There are 8 hidden switches. A switch that is on adds its own fixed numbers to the row, and there is some noise. The rows also spread widely along 9 directions, which tell nothing about the answers.
Some rows, each with its switches (1 for on, 0 for off) after it:
.01 .00 -.23 .21 -.16 -.01 -.20 .12 -.03 .05 -.16 -.10 -.22 -.03 .09 .22 .07 -.01 .04 -.03 -.31 .17 .07 .16 -.09 -.03 -.09 -.12 .03 .23 -.19 -.06 | 0 0 1 0 0 0 1 0
-.16 .08 .02 -.18 -.22 -.04 .12 -.06 .32 -.18 .19 -.32 -.24 .05 .00 -.12 .38 -.27 .21 -.24 -.31 -.05 -.18 .06 .16 .28 -.19 -.06 -.12 .41 -.09 .03 | 0 0 1 0 0 1 1 1
-.03 .09 .16 .06 .07 .11 .13 -.19 .13 -.17 .24 -.31 -.01 .13 .08 -.12 .17 -.03 -.09 .11 -.15 .01 -.25 .20 .25 .08 .15 .21 -.30 -.06 .07 .15 | 1 0 0 1 0 0 1 1
.20 .12 -.01 -.13 .00 -.03 .30 -.08 .09 -.03 .13 -.17 .02 .17 .11 .01 .12 .03 -.25 .03 -.11 .25 -.28 .03 .07 .15 .00 .09 -.09 -.02 -.24 .29 | 0 0 0 0 1 0 1 0
.06 .24 .18 -.15 -.07 -.12 .22 -.26 .00 -.05 .19 .13 -.01 .31 .42 .04 -.15 .03 -.16 -.11 .11 .12 .04 .08 -.10 .03 -.15 .09 -.36 .21 -.18 .11 | 0 0 1 0 1 0 1 0
.04 .02 -.06 .20 -.09 .02 -.14 .12 .07 -.03 -.03 -.06 -.02 .00 .18 .02 .06 -.08 .18 .17 -.18 .07 .00 .18 .00 .02 .07 .02 -.08 -.08 -.16 -.01 | 1 0 0 1 0 0 0 1
.30 .18 -.13 .09 .06 .03 .09 .30 -.01 .05 -.12 -.36 -.08 .06 -.16 .33 .23 -.10 -.17 .21 -.57 .37 -.12 .02 -.01 -.06 .00 -.07 .02 .00 -.32 .14 | 1 1 1 1 1 0 0 1
.33 .28 -.03 -.20 .21 -.02 .29 -.02 .08 .30 -.05 -.15 -.07 .22 -.05 -.06 .20 .11 -.22 -.22 .01 .23 -.09 -.19 .19 .10 -.45 .02 .19 .41 -.25 -.24 | 1 0 0 0 0 0 1 1
.38 .50 .27 -.20 .30 -.16 .21 -.07 -.26 .30 -.05 -.03 -.04 .47 .19 .39 -.13 -.03 -.39 -.31 .01 .38 .20 -.09 -.06 -.20 -.28 -.09 -.10 .40 -.13 -.18 | 0 0 0 0 1 0 1 1
.03 .15 .15 .07 .12 .03 .02 -.09 .02 .07 .16 -.28 .09 .16 .20 .04 .00 .05 -.32 .06 -.03 .18 .07 .28 -.03 -.15 .04 .05 -.40 .09 -.16 -.05 | 0 0 1 1 1 0 1 0
.05 -.01 .03 .15 .18 .11 -.17 -.03 .18 .21 -.07 -.32 -.01 .04 -.05 -.09 .20 .03 -.09 .04 -.09 .09 .07 .07 .07 -.08 -.02 -.01 .00 .12 -.06 -.46 | 1 1 0 0 0 0 0 1
-.06 .03 -.11 .00 -.05 .06 .06 -.41 .24 -.28 .18 -.36 -.34 .10 -.07 -.09 .36 .03 -.13 -.16 -.22 -.06 -.24 .07 .24 .21 -.06 .18 -.24 .23 .06 .09 | 1 1 0 0 1 0 1 1
.10 .18 .22 .11 .16 .10 .08 .08 .00 .17 .06 .04 .14 .20 .25 -.10 -.10 -.02 -.01 .18 .06 .12 .02 .08 .12 -.09 -.04 .24 -.12 -.08 -.09 -.09 | 0 0 0 1 0 1 1 1
-.08 .12 .03 -.06 -.10 .00 -.06 -.01 .31 .02 .10 .02 .00 .04 .21 -.19 .11 -.04 .19 -.03 .10 -.07 .15 .01 -.03 .09 -.26 .00 -.11 .24 -.27 -.32 | 0 1 1 0 0 0 0 1
.00 .03 .33 .04 .03 .09 .26 -.33 .20 .07 .17 .26 .15 .30 .44 -.45 -.18 .08 .01 .23 .28 .02 -.11 -.05 .09 .06 .01 .46 -.16 -.21 .06 -.08 | 0 1 0 0 0 1 1 1
.09 -.10 -.08 .07 -.17 -.08 .00 -.20 .18 .27 -.12 -.05 .01 .09 .33 -.18 .05 .11 -.07 .00 .00 .19 .09 .08 -.26 .01 -.14 -.04 .02 .23 -.29 -.41 | 1 0 1 0 0 0 0 1
.01 -.20 -.55 .45 -.11 .25 -.35 .18 .12 .05 -.21 -.04 -.21 -.24 -.05 -.15 .24 .19 .23 .28 -.15 -.03 -.11 .08 .16 .09 -.06 .24 .32 -.12 -.21 -.13 | 0 0 0 0 0 0 1 1
.08 -.08 -.06 .22 .28 .11 -.08 -.26 .00 .15 -.11 -.50 -.17 .14 -.25 .02 .23 .09 -.33 .00 -.29 .20 -.14 .00 .21 -.18 .13 .06 .13 .03 .34 -.31 | 0 0 0 1 0 0 0 1
.10 -.03 -.20 .25 .04 .11 -.09 -.04 -.02 .09 -.16 -.09 -.22 .07 -.03 .06 .10 .07 -.02 .06 -.22 .14 -.11 -.02 .14 -.03 .00 .13 .20 .02 .05 -.09 | 0 0 0 0 0 0 1 1
-.12 .42 .54 -.15 .43 .19 .03 .29 .08 -.25 .37 -.24 .00 .21 -.26 .06 .10 -.46 .39 -.10 -.22 -.25 -.01 -.04 .72 -.02 -.02 .02 -.31 .12 .32 .05 | 1 0 0 0 0 1 0 0
-.28 .19 .31 -.08 -.02 .01 -.09 -.03 .20 -.51 .38 -.21 -.09 .07 .03 .11 .11 -.34 .26 -.07 -.23 -.21 -.06 .20 .25 .11 .24 -.07 -.50 .01 .16 .23 | 0 1 0 0 0 0 0 0
-.01 -.03 -.19 .10 -.17 .07 -.04 -.16 .16 -.10 .05 -.29 -.29 .02 .04 -.05 .30 -.03 -.02 -.06 -.30 .03 -.11 .14 .05 .12 -.15 .14 -.15 .31 -.19 .01 | 1 0 1 0 1 1 1 1

New rows. What belongs after each?
.21 -.09 -.15 .14 .01 .03 .07 -.22 .05 .30 -.20 -.20 -.09 .11 .10 -.09 .14 .21 -.30 .01 -.11 .31 -.12 .03 -.06 -.01 -.07 .08 .15 .14 -.15 -.25 | 1 0 0 0 0 0 1 1
-.38 .11 -.04 .29 .06 .25 -.47 -.08 .27 -.22 .27 -.14 -.15 -.10 .10 -.25 .17 .11 .19 .03 .19 -.44 .27 .31 .27 -.04 -.21 .26 -.45 .24 -.02 -.36 | 0 1 1 1 0 0 1 1
-.12 .19 .43 .12 .36 .25 -.21 .04 .15 .04 .31 .03 .20 .18 .17 -.29 -.07 -.13 .29 .17 .31 -.28 .23 .08 .37 -.16 .01 .33 -.32 -.10 .14 -.38 | 0 0 0 0 1 1 0 1
.03 .39 .25 -.02 .31 .23 .08 .13 .04 -.09 .32 -.04 .05 .20 .00 -.04 .03 -.08 .09 .16 .04 -.13 .01 .00 .41 -.07 -.12 .29 -.28 .01 -.05 .05 | 0 0 1 0 1 0 1 1
.15 .33 .01 -.07 .07 .02 .16 .00 .03 -.04 .13 .10 -.06 .18 .21 -.05 .01 .07 .01 -.04 .11 .02 -.03 .01 .19 .12 -.35 .20 -.14 .20 -.24 .07 | 1 0 0 1 0 0 1 1
.25 .29 .26 -.31 .04 -.07 .50 -.08 .17 .10 .09 -.03 .02 .36 .14 -.12 .09 -.14 -.03 -.11 -.05 .22 -.18 -.17 .16 .20 -.22 .07 -.06 .17 -.12 .07 | 1 1 0 0 1 0 1 1
.26 .12 -.05 .02 -.12 -.08 .17 .06 -.04 .14 -.10 .10 .01 .14 .34 .12 -.06 .03 -.15 .10 -.12 .34 -.08 .03 -.20 .06 -.08 .10 .04 .00 -.42 .12 | 0 0 0 0 0 1 1 1
.01 .02 .19 .09 -.05 .07 .13 -.13 .06 -.05 .09 -.33 -.12 .19 .06 .04 .14 -.22 -.03 .07 -.43 .15 -.18 .13 .09 .00 .18 .10 -.24 .05 .06 .11 | 1 0 1 0 1 1 1 1
.09 .05 -.25 .11 .01 .07 -.09 -.10 .07 .01 -.04 -.10 -.25 .06 .01 -.03 .21 .08 .01 -.09 -.06 .04 -.04 .00 .15 .07 -.20 .14 .08 .19 -.09 -.12 | 0 0 0 0 1 0 1 1
-.26 .40 .31 .16 .18 .24 -.20 -.23 -.04 -.51 .50 .09 -.18 .18 .24 .10 -.13 .03 .01 .08 .08 -.40 .17 .24 .30 -.12 -.06 .46 -.81 .15 .04 .15 | 1 1 1 0 0 1 1 1
-.01 -.01 -.26 .10 -.08 .10 -.11 -.16 .17 -.12 .03 -.22 -.33 .02 -.05 -.10 .32 .01 .11 -.13 -.18 -.08 -.13 .06 .24 .19 -.17 .14 -.03 .26 -.04 -.06 | 1 0 0 0 1 0 1 1
.05 .18 -.27 .06 -.16 -.05 .01 -.20 -.11 -.43 .10 .09 -.40 .13 .13 .36 .02 .07 -.07 -.01 -.32 .04 -.14 .00 -.05 .05 -.06 .13 -.16 .12 -.13 .39 | 0 0 1 0 0 0 0 1
-.13 -.02 -.02 .14 -.27 -.10 -.22 -.28 .08 -.24 .06 .07 -.18 .10 .42 .10 -.03 -.05 .06 -.02 -.07 .01 .11 .22 -.27 .03 .15 .04 -.35 .02 -.08 .02 | 0 1 0 0 1 0 0 1
.09 .33 .43 -.25 .17 .11 .45 .01 .18 .04 .28 .02 .07 .38 .06 -.29 .04 -.26 .24 .02 -.03 -.04 -.15 -.20 .47 .13 -.26 .27 -.15 .14 .07 .04 | 1 0 1 0 1 1 1 1
-.03 .21 .11 .11 .08 .12 -.02 -.26 -.04 -.08 .16 .18 -.16 .23 .29 -.06 -.13 .11 -.03 .01 .10 -.12 .12 .06 .13 -.08 -.23 .36 -.33 .24 -.04 -.09 | 1 0 1 0 0 1 1 1
.06 -.01 .16 -.01 .00 .09 .35 -.17 .18 -.13 .15 -.19 .02 .17 .04 -.14 .09 -.02 -.14 .20 -.24 .18 -.42 .03 .21 .16 .24 .20 -.14 -.23 .05 .33 | 1 1 0 0 0 0 1 0
-.01 .12 .03 .24 .14 .14 -.28 .09 -.06 -.05 -.03 -.34 -.24 .06 -.13 .23 .18 -.19 .09 -.05 -.37 .01 .07 .18 .24 -.10 .07 -.01 -.14 .16 .12 -.09 | 1 0 0 0 1 0 1 1
.04 -.19 -.21 .27 .00 .16 -.13 -.22 .19 .05 -.01 -.15 -.02 -.05 .13 -.25 .16 .25 -.11 .24 .02 .02 -.13 .13 .01 .03 .09 .26 .00 -.12 -.16 -.18 | 1 0 0 0 0 0 0 1
-.04 .27 .03 .14 .00 .04 .01 -.31 -.21 -.44 .11 .01 -.47 .29 .03 .45 -.08 -.03 -.16 -.05 -.42 .02 -.09 .00 .12 -.10 .09 .18 -.32 .12 .26 .36 | 0 1 1 0 0 0 1 1
-.14 -.02 -.13 .32 -.26 .06 -.25 .01 -.03 -.20 .01 .18 -.15 -.04 .35 .12 -.14 .02 .20 .18 -.16 -.03 .07 .26 -.10 -.01 .12 .11 -.24 -.06 -.14 .18 | 0 0 1 0 0 0 1 0
-.20 -.02 -.02 .14 -.21 .07 -.07 -.47 .09 -.39 .25 .20 -.28 .17 .41 -.19 -.04 .03 .15 -.01 .09 -.22 -.09 .16 .10 .15 .00 .43 -.38 .02 .12 .19 | 0 0 0 0 1 1 1 1
.23 .00 -.32 .16 .01 .04 -.07 .13 -.05 .18 -.23 -.14 -.23 .02 -.04 .14 .15 .08 -.11 -.04 -.27 .28 -.05 .00 .03 .01 -.19 .05 .22 .17 -.24 -.04 | 0 0 0 0 1 1 1 0
.09 -.04 -.16 -.02 -.20 -.05 .20 -.38 .10 -.10 -.04 -.05 -.35 .17 .13 -.06 .16 .02 -.05 -.18 -.24 .12 -.27 -.05 .06 .23 -.17 .15 .04 .26 .00 .11 | 1 0 0 0 0 1 1 1
.04 .04 .16 -.02 -.06 .03 .13 .05 .19 .00 .11 .11 .15 .11 .27 -.19 -.02 -.14 .27 .22 .01 .05 -.13 .00 .07 .13 .12 .11 -.01 -.22 -.09 .04 | 0 0 0 0 0 0 0 1
.03 .03 .07 .17 .05 .14 .06 -.20 .04 .13 .00 .11 -.13 .21 .19 -.23 -.06 .08 .06 .07 .01 -.01 .02 -.04 .17 -.04 -.21 .33 -.05 .15 .06 -.23 | 1 0 1 0 0 1 1 1
-.02 -.05 -.03 .21 -.05 .07 -.17 -.26 .18 .10 .00 -.15 -.05 .02 .31 -.17 .09 .19 -.21 .02 .10 .05 .10 .25 -.13 -.01 -.08 .19 -.25 .20 -.28 -.32 | 1 1 0 0 0 1 1 1
.06 .13 .07 .16 .06 .14 .07 -.03 .01 -.11 .06 .11 -.05 .16 .14 .02 -.06 .01 .04 .25 -.12 .06 -.14 -.01 .17 .00 .12 .29 -.06 -.23 .01 .18 | 0 1 0 0 0 0 1 1
.04 -.02 -.04 .16 .05 .11 -.15 -.04 .14 .15 -.01 -.25 -.08 .05 .02 -.10 .20 -.02 -.01 .05 -.15 .05 .09 .09 .04 -.08 -.11 .11 -.08 .21 -.15 -.34 | 1 0 1 0 1 1 0 1
-.15 .06 -.02 .00 .05 .01 -.08 -.30 .20 -.29 .16 -.44 -.31 .11 -.18 .03 .34 -.09 -.08 -.21 -.30 -.06 -.13 .07 .23 .06 .02 -.01 -.19 .23 .27 -.07 | 0 1 0 1 0 0 0 1
.00 .12 .04 .01 .09 -.03 -.13 -.31 .20 .32 .06 .02 .06 .16 .39 -.35 .00 .28 -.14 -.15 .46 -.06 .37 .13 -.11 -.09 -.49 .08 -.23 .49 -.25 -.73 | 1 0 1 1 0 0 0 1
.06 -.02 -.25 .05 -.09 .04 -.03 -.13 .24 .15 -.12 .04 -.17 .02 .13 -.26 .13 .22 .01 -.13 .11 .04 .02 -.04 .08 .17 -.41 .09 .12 .33 -.23 -.30 | 1 1 0 0 0 0 1 0
.12 .42 .17 -.18 .14 -.10 .20 -.41 -.13 -.29 .26 .09 -.26 .45 .23 .16 -.07 -.01 -.19 -.29 .02 -.02 .00 -.04 .17 .00 -.29 .24 -.44 .33 .10 .17 | 1 0 0 1 1 1 0 1
.09 .25 .30 -.02 .05 .04 .29 -.22 -.07 -.19 .11 .24 -.16 .39 .24 .06 -.19 -.11 .03 .04 -.15 .07 -.14 -.11 .20 .03 -.01 .30 -.22 -.02 .18 .26 | 1 1 0 0 0 1 1 1
-.04 .08 .26 .03 .10 .08 .04 -.02 .31 .08 .26 -.40 .25 .05 .17 -.20 .17 -.02 -.23 .22 .00 .09 .01 .25 -.06 -.08 .08 .11 -.38 -.02 -.29 -.21 | 0 1 1 1 0 1 0 1
.26 .16 -.09 .04 .08 .02 .20 .01 -.06 .20 -.22 -.03 -.22 .24 -.10 .16 .05 .02 -.14 .01 -.35 .32 -.10 -.24 .08 -.05 -.19 .04 .28 .15 .00 -.09 | 0 1 1 0 0 0 1 1
-.32 .20 .13 -.01 -.11 .04 -.11 -.18 .31 -.28 .33 -.12 -.17 .07 .19 -.20 .17 -.09 .21 -.14 .06 -.30 .10 .22 .17 .12 -.21 .10 -.48 .34 .01 -.12 | 0 1 1 1 0 0 1 1
.02 .06 -.21 .27 -.04 .08 -.15 -.11 -.13 -.15 .01 -.07 -.22 .03 .12 .26 -.03 .18 -.24 .11 -.23 .12 -.03 .18 -.05 -.10 .05 .13 -.18 .06 -.15 .16 | 0 0 1 0 0 0 1 0
-.02 .02 -.08 .17 -.21 -.05 -.13 -.30 .10 -.10 .02 -.07 -.16 .10 .40 -.02 .05 .10 -.14 -.03 -.02 .08 .07 .30 -.20 .06 -.04 .12 -.38 .17 -.20 -.02 | 1 1 0 1 1 0 1 1
-.01 .10 .19 .03 .30 .17 .01 -.04 .22 .19 .11 -.21 .11 .11 -.03 -.26 .10 .09 -.12 .04 .17 .01 .01 .02 .30 -.03 -.10 .15 -.07 .07 .02 -.35 | 0 1 0 0 0 0 1 0
-.15 .02 .12 .01 -.02 .13 .13 -.07 .30 -.16 .26 -.38 -.03 .05 -.04 -.24 .30 -.16 .12 .10 -.26 -.07 -.26 .13 .30 .14 .10 .13 -.19 -.01 .11 .06 | 0 0 1 1 0 0 1 1
-.22 -.12 .24 .12 -.16 .08 -.06 -.08 .23 -.16 .21 .22 .13 .05 .43 -.34 -.15 -.15 .42 .25 .11 -.15 -.03 .16 .08 .10 .23 .23 -.27 -.28 .07 .04 | 0 0 0 0 0 1 0 0
.20 .04 .03 .18 .30 .22 .04 .08 .03 .16 -.15 -.14 -.13 .17 -.25 -.03 .11 -.06 .03 .17 -.30 .14 -.12 -.22 .37 -.11 -.03 .22 .26 -.07 .20 -.22 | 1 1 0 0 0 1 0 1
-.12 .21 .23 .00 .15 .10 .07 -.18 .02 -.26 .26 -.10 -.13 .21 .04 -.06 .02 -.08 .08 -.09 -.07 -.13 -.11 .10 .43 .05 -.03 .17 -.35 .11 .30 .14 | 1 0 0 1 0 0 1 0
.29 .20 -.28 .22 .11 .00 -.13 -.23 -.25 .10 -.23 .18 -.39 .22 .13 .35 -.13 .33 -.40 -.06 -.12 .22 .21 -.11 -.19 -.22 -.39 .19 .01 .37 -.25 -.22 | 1 1 1 0 0 1 0 1
.05 .03 -.10 .06 -.11 -.06 .14 -.25 -.08 -.13 -.11 -.04 -.39 .22 .02 .11 .04 -.04 .01 -.20 -.38 .16 -.23 -.04 .18 .10 -.09 .02 .03 .19 .29 .21 | 1 0 0 1 0 0 1 0
-.03 .05 .13 .00 .06 .07 -.09 .10 .34 .00 .14 -.49 .11 -.05 -.04 -.09 .34 -.14 -.01 .08 -.16 .03 -.03 .21 .08 .07 .10 -.10 -.21 .08 -.24 -.21 | 1 1 0 0 0 0 0 1
.09 -.06 -.10 .08 -.06 .13 .20 .09 .18 -.06 .07 -.11 .04 -.01 .08 -.21 .14 .02 .01 .29 -.17 .14 -.38 .07 .21 .20 .05 .28 .04 -.25 -.18 .30 | 0 0 0 1 0 1 1 0
